All rows are made from the same 10 directions, up to rounding. Whole rows:
In the rows, 128 means zero.
[133 60 94 205 168 122 119 146 110 125 88 158 118 177 174 169 83]
[75 88 97 121 61 164 152 139 130 92 148 118 115 149 46 155 161]
[152 99 85 111 156 117 102 134 109 120 147 152 160 133 110 144 122]
[102 122 122 143 85 123 128 132 116 70 114 146 99 142 117 83 146]
[93 83 129 143 94 104 159 143 166 109 76 166 120 90 126 149 138]
[132 124 162 88 161 102 110 119 123 138 140 144 114 120 132 159 103]
[176 102 98 87 131 130 155 121 179 151 88 116 142 89 109 193 123]
[144 103 91 164 150 124 101 140 133 66 116 164 121 204 161 113 91]
[147 150 95 185 105 123 128 140 94 107 76 131 143 121 167 42 141]
[152 139 120 106 126 180 195 134 181 148 77 82 124 135 100 180 103]
[123 152 153 108 133 110 140 140 98 117 91 145 125 103 128 93 112]
[85 108 149 153 111 131 187 134 115 123 94 149 92 53 86 104 191]

Rows cut short, each followed by the rest of it:
[122 96 113 187 98 112 131 124 103 95 78 146 82]  [116 151 92 154]
[131 150 158 133 138 163 175 119 128 182 113 81 106]  [98 116 148 140]
[106 119 166 159 162 116 121 123 127 132 146 150 99]  [135 155 128 128]
[77 99 125 197 153 153 121 156 104 151 161 133 146]  [194 144 162 97]
[184 140 94 105 129 106 105 114 136 153 130 122 174]  [79 142 113 150]
[112 123 127 159 133 151 156 131 156 107 133 138 112]  [135 116 111 156]
[101 114 100 124 36 102 88 119 100 94 149 128 132]  [114 111 91 174]
[92 135 131 137 104 154 150 151 129 118 116 117 134]  [166 114 135 103]
[145 86 44 120 81 117 99 130 147 83 145 151 170]  [127 98 120 165]
[123 128 124 153 151 162 185 137 129 104 106 140 104]  [111 90 95 165]
[128 171 168 122 161 127 105 124 169 186 180 108 170]  [147 177 150 97]
[138 158 133 183 136 157 173 133 136 107 79 121 99]  [134 150 66 141]
[103 120 124 169 107 125 146 131 194 109 137 156 141]  [106 140 99 178]
[134 135 113 100 115 146 139 137 140 176 132 94 176]  [118 109 173 113]
[138 130 141 120 158 140 131 113 181 137 166 126 122]  [135 128 153 139]
[97 121 174 131 140 100 132 127 119 109 119 164 90]  [108 136 114 131]
[118 140 161 130 136 130 164 127 116 127 97 133 93]  [91 118 105 145]
[96 128 165 98 96 99 147 135 98 130 85 139 109]  [72 111 125 128]
[154 153 147 146 134 105 137 121 149 131 79 135 120]  [97 181 91 126]
[77 165 195 139 126 114 137 143 124 104 112 149 103]  [147 158 87 99]
[80 114 131 130 89 144 114 135 105 126 163 110 123]  [170 103 155 120]
[153 151 141 97 158 120 131 133 141 147 111 127 149]  [122 144 141 91]
[159 130 123 81 107 109 100 109 101 154 123 98 129]  [107 126 155 116]
[114 143 117 121 112 155 154 142 100 115 124 117 134]  [127 84 102 142]
[39 131 171 176 80 141 183 169 154 163 86 121 148]  [124 145 151 104]
[100 145 132 166 92 104 98 139 75 123 124 134 142]  [131 163 69 129]
[158 107 98 127 102 120 75 98 104 181 164 80 139]  [127 144 175 136]
[88 155 152 113 79 153 178 132 123 117 116 109 108]  [92 75 95 170]
[129 152 155 152 169 118 111 134 80 189 137 117 153]  [120 170 123 103]
[135 131 118 70 94 108 116 119 147 103 140 137 139]  [98 97 120 151]
[75 85 139 157 112 121 162 143 126 166 116 144 136]  [69 108 162 160]
[118 127 148 119 133 130 125 111 173 85 161 145 90]  [151 121 121 147]
[83 120 178 112 187 97 143 152 76 90 123 206 103]  [100 99 94 124]
[120 128 135 140 154 146 118 123 108 141 169 118 120]  [154 121 137 130]
[157 182 145 99 124 148 153 130 159 120 83 96 122]  [154 146 117 82]
[150 152 123 114 114 90 75 119 122 149 149 125 172]  [113 172 106 123]
[118 102 112 129 111 117 131 128 154 103 131 154 129]  [110 112 127 158]
[131 137 129 142 128 128 146 132 171 145 117 130 152]  [105 147 124 139]
[111 122 154 127 169 132 153 143 102 148 115 141 122]  [114 114 146 110]
[193 141 78 97 117 107 120 126 140 146 92 122 186]  [74 139 113 135]
[137 100 122 69 89 82 100 100 186 106 154 154 128]  [74 110 149 172]
[122 85 149 147 229 145 155 134 96 163 139 152 100]  [124 104 186 117]
[170 99 128 165 185 98 82 93 117 119 149 155 82]  [132 178 118 145]
[110 113 157 158 167 107 141 144 162 114 98 176 119]  [138 170 133 96]
[158 126 125 105 187 127 159 143 104 131 83 151 133]  [100 109 132 105]
[120 110 138 162 127 131 120 111 163 104 142 132 83]  [163 152 134 137]
[157 122 124 156 154 119 111 112 156 114 127 140 108]  [148 172 120 126]
[141 93 94 165 112 127 88 104 175 112 170 126 119]  [168 157 147 150]
[76 104 146 95 91 130 133 140 184 145 153 123 150]  [145 107 210 103]
[131 123 145 120 140 120 146 123 147 183 121 119 143]  [75 132 165 138]
[146 119 115 134 144 134 120 122 67 115 118 123 97]  [141 115 115 125]
[131 97 122 99 68 100 129 99 195 101 121 138 100]  [76 113 144 181]
[118 93 66 114 108 108 98 153 122 111 154 165 203]  [123 100 132 137]
[100 138 144 103 90 115 126 147 170 156 119 118 175]  [134 148 171 84]
[159 91 120 117 146 129 152 109 107 147 93 119 85]  [80 100 167 148]
[183 112 74 106 115 140 164 138 160 126 45 113 148]  [115 119 163 100]
[122 152 117 143 88 116 94 123 179 127 169 123 173]  [140 167 98 146]
[92 117 138 103 120 126 147 150 121 151 127 136 158]  [103 95 161 119]
[141 118 125 128 132 106 89 115 155 142 155 130 142]  [141 165 153 116]
[142 131 141 135 158 149 150 122 175 183 132 101 138]  [125 144 182 116]
